Every row belongs to one group in each of 3 separate groupings. Each group adds its own fixed numbers to the row, and there is some noise. The rows also spread widely along 11 directions, which tell nothing about the answers.
Known rows, each followed by its group in each grouping:
[  4  -3  15  16 -11   6 -13  26  -2  25 -21 -29  11   0  10  30   2 -12
 -18  10   3  -2   3   3  29   3 -14  -3   1 -17   7] -> K572 K439 A
[  3  -6 -23   6 -14   7  -1 -11 -24  10 -15   9   9 -30  25  16   9  -9
  16  -1 -18  17 -17 -10  17  22  12   8 -12  22   6] -> K67 K9 E
[  2 -10  21   3  -8 -28   5  -8  10  10  14   4  -7  -7  24  12 -21   2
  18 -22   4  25 -25 -24  -9  -8 -14  18  -9  15   8] -> K435 K9 A
[ -3   0  30   7 -27 -14  10  39  25  18  -7  -8  -4  15  11  10 -16  -5
  -4  10  36   8 -10 -10   6  -5 -34   6   5  -3  26] -> K925 K428 Y
[-32   4 -16  22 -16  17  16   4  -3   7 -25  -5  12  16  -9   3  17  -8
 -20  37  10 -21   2  -2  -8  20   7   0  16  -5  -2] -> K572 K689 Y
[-16   4  -8   6   5 -12  42 -12  32  -6  21  -1   9  -4  17  10   0   0
  -1 -17  12   2 -12  -7 -14   3  -4   7  15  -2  -8] -> K925 K505 E
[  5  15 -19  -8  15  -6  15  11   9  15  25  27  -1  -9  -5  10  -1 -13
  30 -26   4  11  -9  -9  11 -15 -10 -10  13  17  -8] -> K67 K428 A
[ -3 -11  31  21 -13  -5  -4  -7 -13  14 -26  -2   0  14  23  13 -14  -5
  -8  25 -19  -1 -19 -15 -12   2   6  20  -6   0  -5] -> K174 K439 Y
[  0   5  -8 -12   6 -15  14   6 -16  15  12  35  -8  -9 -27   1   9  -1
  25 -27  10   6  -4 -11  12 -21   0 -12  18  11   0] -> K435 K505 Y
[ -9  21 -14  17  -7  -2  11  24   7   6   2  37  -8   2 -12 -12 -13 -12
  -9  26  23 -11  -6  -5   1   1 -29   8   5  46  14] -> K174 K689 Y
[-19  28 -20  12  -6   5  17  10   9   8   6  47  -1   9  -4 -13 -10 -17
  12  29  18  -4 -21 -12 -21  19 -16   2  10  46  -3] -> K338 K428 Y
[-22   1 -19  32   6   3  13  -2  12   2 -20  -1   5  -7  29  17   9 -23
  -2  17 -37  -3   8  -3   1 -11   0  -2  -5  21 -10] -> K338 K428 E
[ -6  -8 -20  11   9 -21   2  25  -8  10   4  12 -20   6 -47  -4  -1   6
  12 -17  17  -6  20 -13  18 -41  -7 -17  13   8   2] -> K67 K689 E
[  1   2 -38  -3  14 -18  28  -7  27  -4  39  10   3 -34  -7  -9 -17  21
   7 -35  28   9  -4 -14   8  10 -13  15   2  33  15] -> K572 K689 A
[  5  20   1  21   2  13 -12   3  10  19  16  -7  -5   3  23  16 -30 -12
   3   6  -1   5 -30  -7 -14  28 -28   9 -15  32 -13] -> K572 K428 A
[-16  16 -54  18  21   7  12  15  20   4  21   6  -7  -8 -16   8   6 -13
   8 -11   4  -9  10   0  18 -14 -12 -23   2  22 -16] -> K572 K9 E
[  7 -19  10  18  -9 -37  -4  37  -6   0 -18   3 -16  -8  -8  -3 -25   6
 -12   3   6   8  17  -5  34 -40 -22   8 -10  22  22] -> K67 K9 E
[  7  -6  15   6 -13  -5 -14   9 -35   8  -6  -7  11  -9 -24   2 -19  11
 -45  12  13 -12   9  12  24  17 -11  30  -3  12  27] -> K174 K689 Y
[ -4 -17  -4   9   8 -35  16   0  15  -2   0   2 -10 -15   7  -1 -17  13
  15 -26  -3  17   7 -16  10 -30  -3   7  -4  16  10] -> K435 K428 E
[  1  -4  18  -1 -13 -12  12  -5   3   8  20 -21   5   3  -8   9 -23  23
 -11 -18  35   6 -18 -11  -8  27 -11  19   6 -13   6] -> K925 K505 Y
[ -4  22  24   6 -11   3  11  14  16  19  21   8   5  19   0  15  -7 -21
 -15   8  27  -8 -22   1 -16   6 -33   8  15   2   5] -> K925 K689 A
[ 16  -6  27  26   1 -28 -17  27  -7  10  -7  -8 -24   3 -12   9 -33  -2
 -13   0  -6  -5  11  -5  15 -41 -25   2  -6  15  -1] -> K925 K689 A
[ 14  28 -17  -3  30  -9  28  20  34 -11  49  19  -2 -13  -3   2 -29  -9
   3 -23   9  -1   0  13  11 -16 -30  -1   7  27 -12] -> K67 K428 Y
[-11 -16  -2   3 -13 -23  24  20  21   8  -1  14  -4 -12   1  -5  -4   7
  10 -10  31  15  -1 -27  11 -15 -20  12   3  21  44] -> K67 K689 Y
[ -5 -15 -27   4 -10  -5  24   2  17  -4 -21 -18  13 -25  31  15   5   9
  18  -7   0  19   5 -16  25  15  10  -1   1  -4  11] -> K67 K428 Y
[ -9  16 -18  31  17  10   5   6  27   5   0 -21  -2  -2  32  29  -8 -24
   6   4 -24  -3  -2  -3   1  -3 -15 -13  -4  11 -32] -> K338 K428 A
[ -7 -14   9   7 -21 -26  11  14   7  14 -23  20 -16   3  12  -1  -3   1
  37  -1   9  21 -12 -38  -3 -21  -2  -3   7  11  11] -> K338 K428 Y
[  7  11 -17  10 -16 -10  16  31  30  14  -8  11 -16 -11  23  19  10 -11
  46 -15  22  19 -13 -28  14  -7 -20 -27  12  12   0] -> K338 K505 Y
[ -4   8  20   9  -4   0  10   3  -2   5   2  11  10   3  19  16   3 -24
 -23  15 -15  -8 -10   9   2  -6 -13  17   0  10   4] -> K174 K9 Y

New rows. What belongs after each?
[ 11   3  -1   9  17 -18   9   6  14  -1  17 -18   0  -9  -1  15 -22   8
   1 -23   1   3   7   0  14 -12 -11  -2   6   0 -18] -> K338 K428 A
[-14 -25  -5  -3   9 -22  16  -2  18  12  20 -19 -10   7 -12  10 -11  23
  28 -42  22  17  -2 -32   1 -16   1   0   5 -18   5] -> K67 K428 Y
[-25 -30  10  18   2 -27   3  12  -4   8 -15  -8  -6  -3 -16   2   2   8
 -25  -8  -1  -4  21  -6  15 -38  -8  12  -2   8  25] -> K572 K505 E
[ 23   1 -10   4  -8 -32   2  37   1  12 -10  22 -33   8 -28  -6 -21  21
  45 -14  28  10   1 -34  21 -29  -2 -26  15   2 -16] -> K174 K439 Y
[  1   7  -4  16 -13  10   3  -1 -10  10 -15 -10   2   9   6  18   1  -3
   1  16  -3  -9  -7  -6  -1  18   8  -3  10  -8 -20] -> K174 K689 Y
[  6  24  19   7   7 -22  19   4   4   1  12  35  -6  21  -4  -8 -34  -1
   4  13   9  -3 -25  -3 -23 -10  -9   7  18  19 -30] -> K435 K439 A
[-12  -1  20  15   8 -22  23   4  14   0   1  10  -3  21  -6  -2 -17  -1
  -6   8   1  -9  -4  -9 -17 -28  -3   5  16  -2 -13] -> K338 K439 Y
[ 12   3   7 -15 -14 -17  18  12   1  -4  20  12  18 -25  -3   2 -12   6
 -20 -12  29   8  -4   7  28  12 -19  27   5  12  32] -> K174 K9 Y
[ -9   8 -23 -14   5   5  24  19  14  15  23  13  16 -29 -14  10  23  -8
  -8 -28  30   2   6   3  31   2 -20   1  14  13  40] -> K572 K505 Y
[ -9   5 -26  32  20 -10   4   5 -13  -9 -11  -7 -13  15 -31  -2 -27  12
 -13  16 -22 -25  23   7   5 -18  10 -12   5   4 -48] -> K925 K428 E
[ -2  -6   9  -1  17 -16  30  -3  14 -11  21   0  14 -15   7   8  -5  -6
 -21 -19  -9  -4   8   9  11 -23 -10  20   8   3  13] -> K67 K689 Y
[  5  -1  -1 -10 -10 -11  32   3  11   2 -11  22  10 -18  31  14  17  -9
  28 -11  -9  17  -6 -12  14 -11   7  -1  18   0   7] -> K174 K428 Y
[  4   1   5 -11 -12 -14   8  20  -2  25  22  18 -11   4 -35   3  -3   5
  17 -22  44   3 -15 -21   7  -7 -17  -3  17   2  21] -> K925 K689 Y
[ -9  22 -21  10  19  -7  18  15  -2   2   5  17   1   2 -23   5   3 -12
  -6   1   2 -14  13  10  13 -23  -7 -19  22  11 -22] -> K435 K505 A
[-15  11  14   7  12  -1  27   5  20   1  17 -15  14  23  -2  17  -5  -9
 -14  -2   2 -14   2   9  -9  -9  -6  -3  24 -26 -22] -> K338 K428 Y
[ 10  15  -4  21  14 -11  11  15 -21 -12 -13  18 -11  16 -20  -3 -18  -4
  -6  22 -23 -25  14  11   5 -32   6 -12  19   8 -41] -> K67 K689 Y
[ -7 -11 -17  17  -5   5 -13  21  -5  17 -12 -17   4 -22   5  18   7 -12
 -18  -2  -3  -1  11   4  38  -4 -19   2 -18  18  30] -> K572 K9 E
[-13  -9  -9  39   5   6  10 -16   2  -9 -20 -52  12   8  23  26  -7   3
 -21  18 -30 -16  11   6  -4   9  18   4   0 -26 -33] -> K67 K689 E
[  4  13 -29  13  -4 -14  15  29   8   7  -8  39 -16  -2  -6  -9  -9   0
  34   8  16   8  -9 -21  11 -16  -9 -16  10  30  -8] -> K67 K439 E
[  1  -9   5  -6  -7   3 -12  20  -4  33  21 -29   4  -1 -32  21   2   6
  -7 -34  40   0   2  -7  22   9 -17  -2   8 -22  28] -> K572 K689 Y
[ -6   0   4   9 -18 -33  23  30  -2  -1 -19  15  -8  18 -31  -7   2  14
   5   5  33  -3  12 -10  10 -26   0 -16  36 -12  -7] -> K338 K505 E
[ 26  10  37  -4  -5  -8   4  -2 -27   6   2  19   2 -11  14  17 -13 -13
  -6  -4 -19   2 -21   7   2  -1  -3  14   6   8  -9] -> K925 K505 Y
[ -3   6  16  -1  -8  -2   6   2  -1  21  26   1   5  14 -17   6 -10   3
  -9 -13  34  -3 -21  -4 -16  15 -14  15  12  -3   9] -> K572 K689 E
[ 11  23  18  19  -3  -2   7  20  11  -1   0   4  -3  10  25  21 -15 -28
 -16  20 -15  -9 -10  14   5 -12 -23   4   0  11 -19] -> K174 K9 Y
[ -3  11 -19  -9  20  -8   8  13 -12  17  38  42  -2 -15 -47  -3  13 -14
   5 -36  14  -7   8   2  19 -33 -15  -8  16  25  15] -> K338 K689 E
[-12 -13 -14  17  10   3 -17 -19 -39  22 -10   6   0   1 -26   8  -1   7
  -3   4 -21  -8   0 -17   4   2  19   9  -4   9 -15] -> K174 K439 A
[ 31   7  -6 -10   2 -13  16  17  20   2  17  -4  -7 -17  17  24  -4  -4
  33 -39   5  16  -7  -5  25 -16  -6 -22  13 -15 -14] -> K572 K9 Y
[  1  -2 -22  19  -9   3 -10  10  -5  22 -20 -15  -1  -6   1  20  -2   2
  16   5   7   7  -7 -20  18  17   1 -13   2   0  -9] -> K338 K439 A
[-28  -8 -47  19  34  -9  -4   6  -1   7  11   2  -1 -20 -36  -4  -6   4
 -10 -15  -7  -6  34  -2  29 -26 -13  -3  -9  36  10] -> K435 K428 A
[ 27   3 -10  -3  -6 -29  30  25  25  -2  -8  22 -17 -16  19   5 -12   8
  47 -18  10  21  -8 -26  22 -27  -1 -21  14   3 -10] -> K925 K439 Y
[-54 -10 -33  21  14  -3  25  -7  29   6  13  -3   1   8 -14  -8   0   6
  -9  -1  15  -6   7 -15 -16  -1  -9  11  -3  22  17] -> K572 K428 E
[ 17   8 -14 -23  -8   6  10   3 -17  17  22   6  12 -14 -13  15  -1   9
  29 -29  27  15 -19  -8  17  33   6  -3  17 -11   0] -> K67 K428 Y
[-11   1  -9  33  21 -10  16  -2  10 -10 -21  -5 -11   8  20  11 -12 -11
   8  11 -47  -7  15  -2  -3 -35  10 -14  -1   8 -43] -> K435 K428 Y
[-13  13 -39  22 -18   4  26   5  17 -10 -19  -1  16 -12  22   5   3  -2
 -10  32   9  -1   1  -6  12  31  -4   3   3  19  -3] -> K174 K9 A
[ -2   6   9  15 -18   2  -4  13  -3  15  -9  -3  -5  12   4   6 -23   2
   0  20  14   1 -17 -10  -6  21 -14   7  -3  10  -1] -> K925 K428 Y
[ -9  -5  37  10  19 -30  10   2 -12   4  -5  28  -6   4   1   9  -1 -23
 -15  -1 -36  -6   6   3  -1 -62  -9   7   7  19  -5] -> K435 K505 A
[ -3   4   1   4   7 -21  10  16 -32  -3  -5  31  -3  -4 -37 -11 -11   5
 -20   9  -1 -14  13   7  19 -20  -2   7  14  23   2] -> K67 K505 Y
[-40 -22  -4  13   8 -16  31 -28  -2  -4   1  17  15  -3  -7  -7  15   1
 -25   2 -14 -10  10  -8 -13 -20  11  29   4  12  20] -> K174 K689 E
[-35 -12  -5  11   3 -30  32  29  25  -1   6  -2   2  12 -38  -7   6  11
 -32  -9  38 -10  31   0  18 -37 -22   3  22  -7  24] -> K174 K505 E
[-24   1 -22  25  -2  -4  10   3  -8   0 -12   6  -8  14 -27 -14 -10  11
 -11  24  10 -19   8 -11  -9   1   3   2   9  17  -8] -> K572 K689 Y
[-14   8 -19   6  -7  13   3 -15 -22  15  -5   3  15   5 -16   3   1   7
   2  11  10  -6 -12  -7  -8  39  14   3  11   5 -13] -> K572 K428 A
[-19  23 -40   0   1   4  34  13  24  11   4  22  10   1  -6  11  28 -15
  32  -3  21   2  -2 -16   8   3   1 -28  35  -2 -14] -> K338 K428 A
[-20  19 -29  22  -2   2  11  22  13  13   2  34 -10   8 -17 -10  -9  -7
   2  22  24 -10 -11 -14  -5   2 -21  -2   4  37   6] -> K925 K439 E
[ 27  16  -8 -17 -10  -3   4  40 -21  18  -3  38  -3 -24 -13  13  16 -17
  26 -16  14   9  -2   1  45 -12 -11 -21  23  15  10] -> K67 K505 Y
[ 12   7  19   2  -1 -14  26  13  22  -8   4   9   9 -17  34  10 -16 -13
 -10   0 -10   6  -4  10  13 -13 -21  15   4  15  12] -> K925 K428 Y
[ 18  13 -13  -6  -2   4   1  -3 -32  16   1  40   4 -23   1  10  10 -18
  26  -6 -17   7 -16  -9  12   1   8  -2   8  29  -5] -> K67 K689 A
[-21   5 -20   5 -14 -15  39  -4  23 -10   2   6  18  -6   9  -2   4   7
   0  10  29   5 -10 -12  -3  19  -1   7  20   5   5] -> K338 K9 A
[-15 -18   8   8  10 -31  22   5   5 -10   3   7   1  -4  -4   1  -5  -5
 -20  -7 -14  -2  14   2  16 -46  -6  14   0   9  13] -> K67 K9 E
[ -2  -6  14  19  21 -15   7   4   8   0   5  19 -12 -22  31  10 -15 -23
  -7  -6 -40   4  -3  -2   5 -40 -24  19 -23  50  12] -> K67 K505 Y
[-17   6   5  21  -8  -9  33  -2  18 -12 -11 -14  10  12  18   9  -6   5
 -22  21   8 -10   0   0 -11  12  -1  12  15 -10 -15] -> K174 K505 Y
[ 20  11  18   0  12 -17  -2   2 -21   3   8   8  -9  12 -14   4 -34   6
   7  -9 -11  -4  -5   3  -2 -13   3  -1  10   1 -34] -> K435 K428 Y
[-20 -10   6   5  15 -24  25  -3  38   7  26   6  -8   1  15   5 -16   0
  18 -28   5  12 -10 -21 -13 -28 -17  10  -4  15  10] -> K435 K428 Y
[  1  11  -1  -9  -8 -24  26   7 -11   2   7  60  -5   6 -15 -22 -15   2
  26   4  19   8 -20 -12 -11  -9   0   8  20  32  -2] -> K67 K428 E
[ -1   3 -12   5 -14  -4   5  22  15   9   3   0   3 -23  14  10  -6  -8
  -2  -4  22  13  -5  -5  28  10 -28   8 -11  25  34] -> K435 K9 Y
[-10  19 -32   3  -6  19   6  29  -3  17   3 -13  15  10 -31  14   9  -2
  -3   4  38  -8   7   8  25  25  -9 -18  23 -17  -1] -> K67 K428 E
[ 10 -11  21  -4  12 -25  16  22   4  15  -2  19  -7  -9   2  19  15 -19
  14 -28 -20   7   8  -5  28 -69  -4 -13  11 -10   9] -> K925 K439 E
[ 12  15   6 -15 -17  -9  36   0  26   4   6  15  12  -5  39  12  -1  -5
  37 -14  20  24 -29 -13  -6  17  -2   0  22  -7  -5] -> K435 K428 Y
[-12   3 -26  23   3   3   0  11   9  10   3 -27 -11  22 -17   6 -30  17
  14   2  21  -4  -3 -19  -5  19  -4 -12   3  -5 -29] -> K67 K428 Y
[ -8  -7 -44  10  16  -3  18  -4  27   0  16 -26  -3 -14   4  13 -12  15
  27 -30   9  11   3 -22   9  12   3  -9   0   0 -13] -> K67 K428 Y
[ 17  14   6 -14 -11  -1   1  21  -9  24  13  32   6 -30   9  16   8 -21
  16 -15  15  19 -22  -5  25   7 -27   4   6  30  27] -> K67 K505 A
[ -6   4   3  -2  21  -9   9   4 -21   3  14  40   3 -23 -17  -3   3 -18
 -23 -10 -23 -12   7  14  17 -30 -11  17   1  43  18] -> K572 K505 Y
[ 26  14 -19  15   6  -5   0  28  18   8   0  -8 -14 -15  15  19 -19  -3
  27 -13   1  10  -5 -11  26  -3 -12 -21   0   7 -20] -> K338 K439 Y
[ 12   9  45   7 -20 -18  21  31  29   7   2 -12   6  24  24  14 -26  -2
 -12  10  33   4 -22   1  -7   2 -26  12  16 -22   3] -> K67 K439 E
[-23 -37  19  -3 -15 -32  11   2   5  28  -1  19 -12   5 -20  -9  -3  18
  19 -21  32  18 -16 -49  -5 -22  -5  20   1   4  48] -> K925 K439 Y
[  0  -3  25  -7  -4 -15  22  -9   0   4  16 -12  23  14 -11   5 -19  20
 -18  -6  30   1 -16  -2  -8  20   3  21  23 -29  -4] -> K67 K439 A
[-10   8   4  16 -16 -26  24  16  18  -1  -4  32 -17  11   2 -15 -21   4
   7  16  27   3 -16 -23 -16  -5 -21  11   8  33   6] -> K174 K505 Y
[ 10   8 -26 -16 -15 -15  24  15   4  -2  11  22  13 -33  -8  -1   3   7
   5 -14  36  15  -2  -4  37  11 -12   4  15  18  26] -> K925 K9 A
[ 16   8   1   8  -8 -33  19  40  38  10  -3  11 -24   9   6   3 -17   6
  37 -11  32  16  -8 -26  10 -30 -19 -23  18  -1  -9] -> K572 K439 A
[ -7  16  16  14  16  13   4   3  26  26  31   0  -5  15  17  25 -15 -27
   3  -6  -4  -5 -31  -8 -19  -4 -27   4  -8   9 -11] -> K925 K439 Y
[ -7 -10  20  26  20 -24   8   3  -2  -3  -6 -24  -9  23  -7  17 -17   2
 -15  -3 -26 -13  15  -1  -1 -44   2  -5  12 -19 -41] -> K67 K505 A
